The rows of a group lie close to one hidden flat surface of 9 dimensions, which may be shifted away from zero. Surfaces can cross.
In the rows, zero is written as 100.
Known rows, each followed by its group:
80; 104; 54; 108; 124; 134; 132; 76; 111; 101; 110; 95; 126; 121; 92; 88
(0)
51; 82; 69; 117; 128; 119; 116; 94; 115; 85; 82; 117; 109; 73; 113; 136
(3)
99; 130; 87; 68; 74; 97; 83; 84; 109; 103; 125; 76; 115; 87; 74; 87
(3)
117; 123; 136; 124; 106; 85; 111; 91; 137; 102; 80; 134; 100; 76; 68; 98
(3)
73; 95; 117; 92; 124; 79; 116; 95; 117; 87; 99; 120; 78; 82; 91; 104
(3)
82; 60; 61; 61; 128; 142; 111; 94; 93; 110; 99; 92; 78; 91; 149; 107
(3)
137; 122; 122; 104; 113; 105; 110; 103; 140; 80; 90; 46; 96; 92; 89; 101
(2)
115; 122; 85; 97; 86; 100; 102; 72; 87; 67; 116; 92; 98; 110; 95; 88
(2)
125; 78; 119; 107; 88; 96; 87; 126; 70; 89; 78; 103; 79; 90; 131; 108
(0)
97; 94; 95; 93; 100; 99; 106; 106; 106; 101; 93; 106; 111; 87; 93; 77
(1)
141; 64; 88; 97; 90; 110; 79; 121; 103; 83; 64; 88; 110; 73; 137; 98
(1)
111; 110; 125; 110; 108; 82; 89; 100; 103; 111; 85; 126; 106; 104; 83; 94
(2)
108; 121; 90; 66; 82; 111; 107; 77; 114; 107; 126; 96; 93; 75; 87; 83
(2)
91; 109; 96; 90; 106; 110; 104; 97; 106; 96; 81; 114; 108; 70; 79; 84
(1)
103; 92; 95; 122; 88; 71; 103; 76; 124; 106; 120; 131; 98; 109; 105; 123
(0)
122; 111; 131; 88; 111; 101; 102; 113; 98; 90; 84; 82; 81; 94; 102; 90
(2)
122; 132; 97; 95; 94; 126; 109; 76; 105; 96; 102; 106; 94; 81; 91; 87
(1)
98; 103; 82; 93; 94; 112; 124; 92; 94; 57; 101; 91; 91; 70; 104; 96
(2)
77; 98; 100; 121; 97; 104; 125; 126; 71; 67; 94; 96; 83; 92; 113; 106
(3)
116; 79; 102; 91; 97; 103; 110; 105; 122; 127; 125; 75; 71; 121; 141; 127
(3)
78; 121; 104; 113; 109; 111; 95; 98; 83; 118; 105; 92; 110; 128; 86; 107
(2)
91; 84; 95; 81; 93; 63; 110; 87; 115; 65; 107; 134; 88; 64; 96; 89
(2)
79; 84; 90; 93; 99; 98; 127; 99; 80; 95; 105; 133; 80; 91; 111; 81
(3)
115; 115; 110; 99; 74; 99; 118; 109; 82; 97; 122; 86; 76; 109; 102; 85
(3)
164; 111; 134; 119; 105; 118; 112; 110; 57; 84; 86; 78; 68; 138; 130; 89
(0)
89; 98; 80; 89; 115; 108; 90; 95; 97; 75; 87; 83; 116; 87; 101; 102
(1)
118; 95; 79; 101; 119; 127; 125; 87; 80; 68; 84; 104; 102; 103; 109; 74
(1)
137; 86; 79; 100; 74; 89; 79; 88; 124; 94; 116; 73; 110; 104; 121; 116
(1)
141; 106; 115; 110; 82; 92; 87; 111; 116; 123; 86; 99; 123; 108; 87; 76
(1)
150; 133; 138; 127; 115; 97; 114; 68; 138; 125; 102; 106; 89; 132; 90; 114
(3)
89; 125; 127; 90; 103; 82; 60; 120; 82; 102; 89; 68; 116; 118; 71; 96
(0)
121; 86; 86; 122; 92; 120; 100; 117; 91; 107; 87; 85; 118; 118; 120; 98
(0)
123; 129; 93; 88; 98; 77; 93; 45; 126; 77; 148; 70; 87; 125; 96; 124
(1)
114; 124; 106; 124; 102; 113; 78; 102; 117; 127; 89; 75; 136; 119; 78; 109
(2)
89; 105; 81; 82; 97; 121; 83; 91; 81; 91; 95; 95; 111; 83; 101; 95
(0)
114; 112; 113; 83; 89; 111; 94; 107; 90; 114; 101; 90; 90; 95; 96; 87
(2)
104; 113; 100; 98; 113; 117; 88; 101; 80; 95; 83; 89; 110; 108; 93; 93
(0)
115; 160; 104; 141; 75; 155; 110; 108; 74; 105; 89; 82; 117; 98; 80; 99
(1)
99; 103; 112; 96; 99; 106; 98; 118; 93; 105; 85; 104; 100; 87; 95; 89
(0)
112; 98; 109; 71; 101; 133; 124; 119; 86; 105; 83; 100; 78; 65; 111; 64
(0)
97; 97; 108; 100; 83; 109; 119; 129; 91; 91; 94; 91; 76; 69; 110; 102
(1)
95; 126; 114; 110; 133; 112; 117; 81; 108; 84; 90; 96; 92; 100; 91; 115
(3)
76; 114; 78; 106; 109; 135; 120; 109; 84; 93; 100; 72; 116; 113; 90; 84
(0)
112; 82; 100; 55; 104; 82; 69; 106; 107; 85; 80; 101; 110; 65; 98; 73
(2)

New rows, each followed by its group:
63; 81; 102; 97; 109; 70; 108; 123; 64; 65; 109; 88; 84; 118; 102; 94
(3)
123; 119; 101; 99; 106; 102; 96; 87; 136; 88; 88; 83; 123; 85; 78; 98
(2)
94; 98; 82; 96; 112; 99; 98; 80; 115; 74; 98; 102; 106; 84; 99; 113
(1)
124; 109; 94; 93; 77; 92; 100; 86; 94; 75; 110; 97; 99; 92; 96; 86
(2)
138; 147; 113; 119; 87; 113; 106; 64; 139; 124; 129; 85; 98; 116; 85; 119
(3)
102; 107; 108; 83; 83; 83; 97; 115; 85; 91; 109; 87; 93; 97; 91; 84
(3)
97; 127; 96; 97; 93; 134; 119; 90; 69; 101; 102; 117; 83; 90; 98; 87
(2)
103; 106; 113; 93; 89; 87; 83; 107; 114; 127; 111; 99; 104; 107; 86; 100
(2)
110; 94; 91; 98; 80; 98; 83; 105; 93; 99; 89; 107; 118; 84; 96; 88
(2)
101; 107; 98; 86; 107; 104; 58; 98; 63; 77; 84; 83; 109; 103; 104; 110
(0)
66; 115; 60; 112; 117; 134; 134; 77; 86; 66; 103; 118; 114; 90; 87; 86
(1)
124; 80; 96; 129; 90; 110; 97; 126; 66; 104; 88; 86; 111; 139; 125; 96
(3)
73; 76; 89; 70; 129; 72; 61; 86; 80; 58; 96; 95; 93; 105; 116; 128
(0)
105; 103; 88; 103; 109; 105; 114; 91; 85; 73; 101; 90; 101; 111; 105; 88
(1)
39; 104; 78; 94; 117; 140; 131; 118; 101; 82; 98; 65; 91; 69; 111; 129
(2)
137; 114; 104; 82; 86; 126; 125; 105; 101; 122; 115; 70; 88; 116; 101; 64
(0)
101; 108; 85; 111; 96; 140; 98; 114; 109; 113; 71; 85; 126; 70; 96; 103
(2)
97; 92; 98; 120; 104; 98; 113; 108; 82; 86; 102; 96; 88; 115; 115; 113
(0)
143; 63; 86; 116; 105; 73; 93; 91; 135; 88; 82; 122; 119; 102; 115; 98
(1)
30; 73; 100; 94; 104; 54; 102; 124; 117; 101; 122; 104; 95; 95; 94; 131
(2)
105; 107; 104; 110; 80; 100; 96; 120; 73; 87; 89; 94; 114; 97; 87; 82
(3)
135; 125; 95; 127; 90; 143; 114; 90; 92; 81; 75; 110; 102; 72; 105; 104
(1)
105; 115; 83; 105; 66; 105; 102; 102; 77; 96; 114; 103; 106; 99; 92; 79
(3)
105; 85; 98; 99; 105; 96; 98; 105; 117; 111; 89; 116; 112; 91; 102; 92
(0)
137; 104; 108; 92; 88; 120; 78; 113; 73; 104; 88; 68; 103; 114; 112; 88
(0)
91; 68; 93; 110; 115; 87; 102; 96; 119; 118; 103; 118; 98; 121; 113; 117
(3)
123; 96; 110; 118; 108; 126; 94; 127; 60; 85; 61; 92; 101; 99; 118; 92
(0)
82; 97; 68; 107; 139; 140; 89; 80; 93; 95; 71; 112; 130; 97; 103; 106
(3)
102; 116; 111; 98; 103; 106; 107; 101; 110; 103; 100; 90; 96; 96; 89; 102
(2)
130; 102; 91; 74; 125; 102; 129; 72; 89; 82; 106; 106; 96; 132; 88; 35
(1)
99; 102; 108; 151; 103; 92; 86; 109; 112; 80; 70; 94; 127; 94; 97; 149
(1)
97; 85; 117; 117; 94; 67; 97; 122; 101; 99; 99; 102; 103; 112; 97; 106
(3)
85; 84; 71; 78; 131; 93; 123; 72; 98; 61; 107; 106; 98; 106; 101; 81
(1)
57; 78; 58; 105; 97; 80; 104; 97; 111; 83; 121; 97; 126; 102; 99; 116
(1)
106; 93; 120; 96; 79; 89; 95; 114; 103; 126; 87; 137; 96; 75; 96; 86
(2)
87; 93; 77; 83; 71; 88; 43; 92; 91; 98; 104; 101; 120; 82; 106; 128
(0)
70; 98; 63; 96; 98; 98; 95; 84; 123; 108; 127; 96; 124; 108; 90; 108
(0)
75; 68; 74; 76; 99; 102; 93; 126; 97; 89; 87; 85; 110; 66; 114; 95
(1)
114; 115; 106; 72; 78; 108; 135; 112; 84; 100; 127; 80; 65; 96; 106; 61
(1)
83; 79; 111; 111; 136; 91; 114; 133; 106; 98; 80; 83; 110; 121; 96; 88
(0)
101; 111; 101; 91; 100; 108; 100; 95; 89; 88; 94; 111; 95; 85; 92; 85
(2)
107; 85; 122; 101; 100; 92; 105; 134; 118; 124; 83; 100; 109; 95; 92; 80
(0)
94; 123; 110; 116; 126; 108; 84; 102; 85; 67; 77; 73; 110; 112; 89; 117
(1)
113; 56; 68; 117; 85; 94; 107; 116; 126; 119; 110; 88; 119; 122; 130; 110
(0)
83; 103; 96; 121; 101; 98; 95; 110; 80; 85; 91; 97; 109; 109; 92; 118
(0)
70; 108; 107; 136; 84; 93; 133; 104; 121; 117; 122; 119; 91; 91; 95; 126
(2)
126; 83; 89; 78; 97; 93; 80; 91; 120; 86; 93; 86; 106; 81; 117; 102
(1)
89; 93; 104; 101; 110; 118; 95; 114; 97; 114; 63; 126; 111; 65; 95; 87
(2)
154; 114; 114; 97; 72; 121; 100; 94; 113; 96; 89; 96; 80; 62; 110; 106
(1)
89; 117; 83; 81; 102; 105; 57; 83; 78; 89; 100; 81; 124; 109; 91; 111
(0)
110; 95; 94; 104; 116; 123; 97; 97; 110; 105; 68; 124; 119; 83; 97; 82
(0)
90; 132; 119; 108; 96; 104; 108; 105; 99; 86; 108; 82; 87; 89; 88; 122
(1)
